Each new row is followed by what is left after taking away its nearest point in the smallest flat space through zero that holds the last named rows.

K_755 (5 x 14):
array([[ 1.35, -1.40,  3.70,  3.58,  0.18, -2.95,  0.67, -0.73,  3.74,
        -5.56, -2.71, -3.03, -1.39,  0.04],
       [-2.25,  3.21,  3.40, -4.09,  0.12, -1.24, -3.11,  1.66, -0.91,
        -2.97, -2.69, -0.63, -4.21,  4.34],
       [-0.90, -3.88,  3.03, -3.26,  1.28, -0.82, -4.76,  2.00,  1.43,
        -4.39, -1.96, -1.88, -1.96,  3.01],
       [ 1.87,  0.45, -2.85, -2.47,  1.27, -4.86,  0.85,  2.45,  0.05,
        -6.32, -4.08, -3.22,  3.07,  0.00],
       [ 1.25,  0.59,  4.52, -2.51, -0.74, -1.46, -1.94, -2.94,  0.94,
        -0.21, -0.48, -0.94, -1.67,  4.74]])
New rows:
[-0.07,  1.33,  0.32, -0.23, -1.66,  2.93,  3.65, -4.10,  0.09,  3.68,
  1.69,  1.51,  0.62,  2.02]
[-1.16, -0.58, -0.36, -0.78, -0.28,  1.92,  2.24, -0.64,  0.67, -0.88,
 -0.59,  0.01,  0.29,  1.24]
[-2.16, -1.95, -3.51,  2.61, -0.76,  0.03,  4.65,  2.15, -2.19,  0.68,
 -0.78, -6.28, -3.81,  0.58]
[-1.20, -2.67, -2.37,  0.51, -1.07,  0.04,  3.39,  0.44, -2.24,  2.15,
  0.05, -6.20, -3.43,  2.80]
[-1.33,  5.37, -0.64,  0.28,  1.84, -0.52,  3.40, -1.50,  2.55, -1.70,
  0.62, -3.92,  0.20,  0.16]
[-2.01,  1.55, -0.72, -1.06,  2.42,  1.60,  0.84, -0.87,  2.58, -0.28,
  2.20, -3.20,  0.41,  0.35]
[ 0.41, -5.13,  1.08,  0.19,  2.81, -1.39, -4.95, -2.43,  0.71,  2.14,
 -1.91, -2.26, -2.02,  2.73]
[-0.31, -0.59, -1.82,  1.74,  2.43, -1.73, -1.69, -1.34, -1.05,  2.62,
 -2.48, -1.42, -1.59,  0.37]
[ 1.16,  1.90, -4.12,  3.07,  0.49,  2.87, -1.08, -2.00, -0.95,  2.21,
 -0.81, -1.18, -3.25, -0.90]
[ 1.98,  0.48, -3.54,  1.33,  0.91,  1.64, -2.33, -1.95, -0.38,  0.50,
 -1.67, -2.34, -2.69,  0.49]

K_838 (5 x 14):
array([[ 1.60, -2.51,  2.32,  1.90,  4.29,  2.08, -2.97,  0.50,  1.18,
        -5.58, -1.86,  0.16, -3.76, -2.00],
       [-1.06,  2.39,  1.78, -0.82,  1.23,  2.19, -1.78,  4.10,  1.92,
         2.83, -0.78,  1.64, -1.76,  0.77],
       [-4.21,  2.10, -0.18, -0.86, -0.04,  0.99,  3.83,  0.90, -0.50,
         1.92, -0.32,  1.34,  2.69, -2.93],
       [-1.29, -0.27, -0.96, -4.24,  3.45, -0.40, -2.07, -2.17,  0.00,
        -0.04, -0.37,  2.82,  1.57,  1.47],
       [ 3.38, -0.25,  4.72,  0.94,  0.35, -0.54, -0.30,  0.28,  2.73,
         1.08,  3.15, -0.16, -0.91,  3.94]])
New rows:
[ 4.50,  0.21,  2.11,  1.21,  0.52,  1.04,  1.23, -3.84, -2.83, -0.14,
 -0.70,  2.23,  0.94, -1.97]
[ 3.86,  1.55,  1.15,  0.56, -0.15,  1.63,  0.02, -1.96, -2.78,  1.78,
 -1.55,  2.54,  0.23, -1.52]
[ 3.20, -0.23,  1.10,  0.82, -2.23,  0.77, -2.37, -0.98, -5.53,  0.89,
 -1.43,  5.17,  0.16,  4.83]
[ 1.51, -0.01,  2.13,  2.12, -1.70,  1.90,  0.13, -0.35, -5.57, -0.15,
 -1.83,  5.23,  0.63,  1.82]
[-3.88,  0.76, -5.53,  1.86, -0.85, -1.22,  4.02, -3.39,  2.85, -0.25,
 -2.41, -1.30, -1.55, -1.44]
[-2.00,  0.77, -2.58,  1.44,  0.83, -0.90,  2.05, -2.59,  4.99,  0.38,
 -1.23, -0.45, -2.91,  1.39]
[-0.29, -1.80,  0.59, -1.20, -0.10,  1.34,  1.24, -0.14, -3.84, -0.72,
  0.80,  1.95, -0.83,  3.23]
[-0.56, -1.47,  0.64, -0.38, -0.57,  1.88,  1.54,  0.87, -3.86, -0.67,
  0.37,  1.58, -1.37,  2.38]
[ 2.85,  4.71, -1.56, -3.72,  2.69,  0.47,  0.30,  3.46, -2.76, -0.19,
 -1.87,  3.97, -0.42,  0.32]
[ 4.62,  3.34, -0.55, -1.31,  1.12, -0.62,  2.43,  1.95, -3.02, -1.75,
 -0.37,  2.07, -0.09,  0.02]

K_954 (5 x 14):
array([[ 0.41, -3.54, -0.51, -4.07,  1.46,  4.03,  0.63, -3.55, -0.61,
         3.10, -1.73,  1.25, -1.35, -1.51],
       [ 3.47, -2.79, -0.15, -0.87, -1.98,  1.79, -0.35, -1.92,  1.22,
        -2.51,  1.90,  3.04, -1.72, -0.24],
       [-1.17,  0.17,  1.91,  0.64, -4.65,  1.92,  2.23, -3.02,  3.22,
        -4.15,  2.92, -1.98, -0.07, -0.78],
       [ 0.86, -3.98,  1.54,  0.04,  4.48, -1.97, -3.57, -0.23, -0.16,
        -3.92, -1.31,  2.60, -1.54, -0.41],
       [-2.00, -2.77,  2.03,  1.99,  2.02, -0.71,  3.77, -2.07,  0.01,
         0.50, -1.64, -1.52,  0.71, -3.45]])
New rows:
[-2.82,  0.43,  0.36,  1.81,  3.44,  2.51, -0.48, -0.52,  0.72, -1.67,
 -4.06, -1.70,  3.15,  1.05]
[ 0.59,  0.28, -1.08,  2.13,  0.94,  3.14,  0.19, -0.12,  0.80, -1.33,
 -2.35,  0.52,  2.68,  1.46]
[-1.04, -1.82,  1.11, -3.67, -3.17,  2.21,  2.00,  0.20,  1.99,  1.32,
  1.53,  2.80,  3.91,  0.30]
[-1.66, -1.63,  1.65, -2.20, -0.79, -0.42,  0.63,  1.96,  1.33,  0.38,
  0.59,  2.76,  4.27,  0.55]
[ 2.79,  1.44, -0.05, -3.30,  0.30,  2.35,  1.82, -1.42, -2.92, -0.91,
 -0.89, -3.01,  1.47, -3.50]
[ 3.36,  1.92,  0.08, -2.11,  0.75,  0.54,  0.40,  0.10, -2.94, -2.61,
 -0.52, -2.41,  1.48, -2.72]
[ 1.27,  1.38,  1.94, -2.38,  3.05,  3.69, -2.85, -0.59, -1.86, -0.42,
  0.17, -0.61,  0.64, -2.67]
[ 2.16,  2.20,  1.83,  0.08,  1.48,  2.35, -1.04,  0.43, -1.67, -0.65,
  1.24, -0.71,  1.37, -3.00]
[ 1.74,  0.31, -0.35,  2.44, -2.38,  2.27, -2.78,  1.15, -2.38, -1.04,
  0.46, -1.50,  3.27, -0.83]
[ 1.10, -0.93,  0.08,  1.79, -1.02,  2.68, -2.69,  0.23, -2.60, -0.64,
 -0.51, -1.57,  3.05, -1.57]
[ 0.76, -3.73,  1.08, -0.28,  0.10, -0.25, -4.28,  3.73,  0.05,  0.40,
 -0.71,  0.57,  2.65,  0.72]
[-0.07, -3.27,  1.36, -0.04, -1.83,  0.93, -1.87,  2.48,  0.75,  1.06,
 -0.10, -0.84,  3.15, -0.12]

K_345 (5 x 14):
array([[-6.75, -0.26,  6.78, -7.01,  3.50, -2.55, -2.24, -3.22,  1.99,
        -4.54, -0.82, -1.44, -5.64, -0.95],
       [-6.34,  2.57,  5.73, -3.15, -0.36,  0.21, -2.76, -3.60,  3.99,
         0.18, -0.20,  2.05, -0.64, -1.37],
       [-3.79,  3.51,  5.72, -1.32, -1.01, -0.20, -1.30, -5.63,  3.73,
        -0.07,  0.44,  1.65,  3.50, -2.64],
       [-5.17, -1.27,  6.54, -5.10, -1.85, -0.72,  1.41,  2.87,  2.78,
        -3.58,  1.73, -2.41, -2.40, -2.48],
       [-4.61, -3.61,  0.51, -2.67,  0.41, -0.52, -2.20, -6.28,  4.74,
         2.54,  2.03, -2.90,  0.20, -6.52]])
New rows:
[-0.03, -0.94,  1.74,  0.13, -1.09, -1.27, -2.54,  1.86,  1.56,  3.28,
  1.19, -1.27, -3.61,  0.63]
[ 2.05,  0.28,  2.21,  1.07, -0.57, -2.09, -1.59,  0.20,  0.58,  2.00,
  1.02, -1.37, -1.35,  0.69]
[-3.48,  1.84,  0.86,  0.66, -0.98,  0.44,  2.77,  3.62, -0.16, -1.18,
  2.21, -2.15,  0.37, -2.44]
[-2.58,  2.41, -1.22,  1.53,  1.43,  0.09,  0.96,  0.62, -1.18, -0.21,
  0.83, -1.11, -0.14, -1.25]
[-1.81,  0.88, -0.78,  2.65, -3.23,  2.19, -2.92,  0.45,  0.71, -3.04,
 -2.18, -1.44, -0.49, -1.28]
[-0.97,  0.60, -1.17,  2.66, -2.35,  1.60, -2.72, -0.24,  0.03, -3.69,
 -2.36, -2.00, -0.51, -1.23]
[ 1.53, -3.33,  0.02, -2.16,  3.22,  2.81, -1.85,  2.78,  0.92,  0.55,
  2.79, -2.52,  2.43,  3.63]
[ 1.04, -1.72,  1.32, -2.05,  3.25,  2.77, -2.36,  1.08,  1.43,  0.53,
  2.48, -1.47,  3.53,  3.67]
[-0.48,  2.17,  1.98, -2.43,  2.55, -0.66,  0.09, -3.50, -1.08,  2.35,
 -0.39, -0.57, -2.27,  3.47]
[ 0.53,  0.84,  1.12, -1.43,  0.09,  0.12,  1.91, -0.97, -0.59,  3.16,
  1.14, -1.71, -0.58,  2.02]

K_682 (5 x 14):
array([[ 1.11,  1.71,  0.76, -1.48, -2.70, -0.49, -2.52, -5.06,  3.14,
        -4.98, -1.55,  2.99,  0.05, -2.88],
       [ 3.42, -1.24,  1.92, -0.91, -4.21,  4.63, -4.68, -3.19,  2.87,
        -3.04,  1.88,  5.58,  1.75, -0.52],
       [ 3.56,  1.68, -0.95, -6.22, -0.90,  0.53, -1.94, -1.46,  0.61,
        -0.59, -0.76, -0.10,  2.58, -4.13],
       [ 4.57, -3.92,  1.81,  1.62, -1.03, -1.41, -0.52, -1.52, -0.37,
        -2.43, -0.33,  2.20,  1.83,  0.48],
       [ 3.43,  2.72,  1.45, -0.97,  4.17,  4.13, -0.79, -0.17, -0.86,
        -2.55, -0.83,  3.64, -0.47,  1.67]])
New rows:
[-1.15,  2.54, -0.92,  0.29, -0.02,  0.24,  1.71, -4.32,  0.06, -3.32,
  1.36,  4.01,  2.09, -0.62]
[-1.17,  0.87, -1.61,  0.19,  0.27, -0.15,  2.73, -1.85, -1.43, -0.31,
  2.34,  1.90,  2.95, -0.08]
[ 0.92,  2.90,  1.36, -0.25, -0.37, -4.43,  1.48, -0.85,  1.80, -1.97,
 -0.76,  2.90,  0.64,  0.19]
[ 0.33,  2.10,  0.92, -0.55, -0.74, -2.33,  1.22,  1.36,  1.23,  0.88,
  1.13,  2.23,  1.16,  1.09]
[ 0.49, -2.42,  0.65, -0.13, -1.63,  0.30,  1.98,  0.40,  5.53,  0.97,
 -0.47, -0.04,  0.16,  0.90]
[ 0.90, -0.92,  0.51, -0.94,  0.39,  0.54,  2.53,  0.75,  4.85,  0.71,
 -1.28, -0.20, -0.22,  0.95]
[ 1.63, -0.04,  1.42,  1.14, -0.41,  1.06, -1.11,  0.54,  0.08, -0.19,
  0.33, -1.12,  0.14, -0.84]
[ 0.77,  0.60,  1.16,  1.19, -0.14,  0.55, -0.74,  0.49,  0.15, -0.19,
 -0.01, -1.61, -0.34, -1.00]
[-2.04, -1.36,  0.42, -0.17, -0.38, -1.04, -0.47,  5.31,  2.03,  1.29,
  0.44,  2.33, -1.84, -0.02]
[-0.36, -0.84,  0.60, -1.23,  0.22, -1.85, -0.55,  4.24,  1.98, -0.21,
 -0.71,  2.75, -1.42, -0.97]

K_900 (5 x 14):
array([[ 0.26,  4.04,  2.03,  2.84,  1.00,  2.37, -1.92, -0.75,  2.12,
        -1.34,  3.74,  1.06, -1.80, -2.07],
       [-1.54, -0.07, -4.54, -0.14,  2.84,  3.28,  0.88,  1.25, -0.61,
        -0.69, -1.46, -3.01, -1.38, -1.26],
       [-0.56,  2.02, -1.59, -1.94,  2.38,  3.98, -3.31, -0.69, -0.32,
         0.20,  3.49,  1.25,  0.29, -3.67],
       [ 2.98,  2.58, -0.85,  2.48, -1.96,  0.13,  0.97,  3.77, -3.89,
         0.75,  0.42, -4.12, -1.85, -1.74],
       [ 0.86,  0.45,  1.30, -1.07, -1.44,  1.03, -0.04, -2.69,  3.81,
         0.41, -1.72, -4.74, -2.75, -0.67]])
New rows:
[-3.52,  0.06,  3.22, -0.43, -1.20, -2.49,  2.19,  0.45, -2.96, -1.39,
  0.01, -1.47, -2.76, -1.18]
[-4.28, -0.07,  2.57, -1.63, -0.11, -1.36,  1.22, -0.31, -2.54, -1.40,
  0.64, -0.60, -2.30, -1.87]
[ 0.46,  0.45, -2.17, -2.65, -1.74,  2.24, -1.60, -2.14,  3.78,  1.25,
  2.37,  2.19,  0.46,  1.84]
[ 1.12,  0.74, -2.90, -0.22, -2.29,  1.21,  0.31,  0.40,  1.74,  0.92,
  1.43,  0.92, -0.13,  2.64]
[ 2.70,  1.29,  1.01, -3.72,  1.41,  2.67,  2.44, -2.58,  2.38,  3.77,
 -0.92, -2.42, -0.01,  2.32]
[ 2.36,  2.04,  0.71, -1.11,  2.31,  2.02,  2.96, -0.31,  0.23,  2.86,
  0.48,  0.30,  0.87,  2.88]
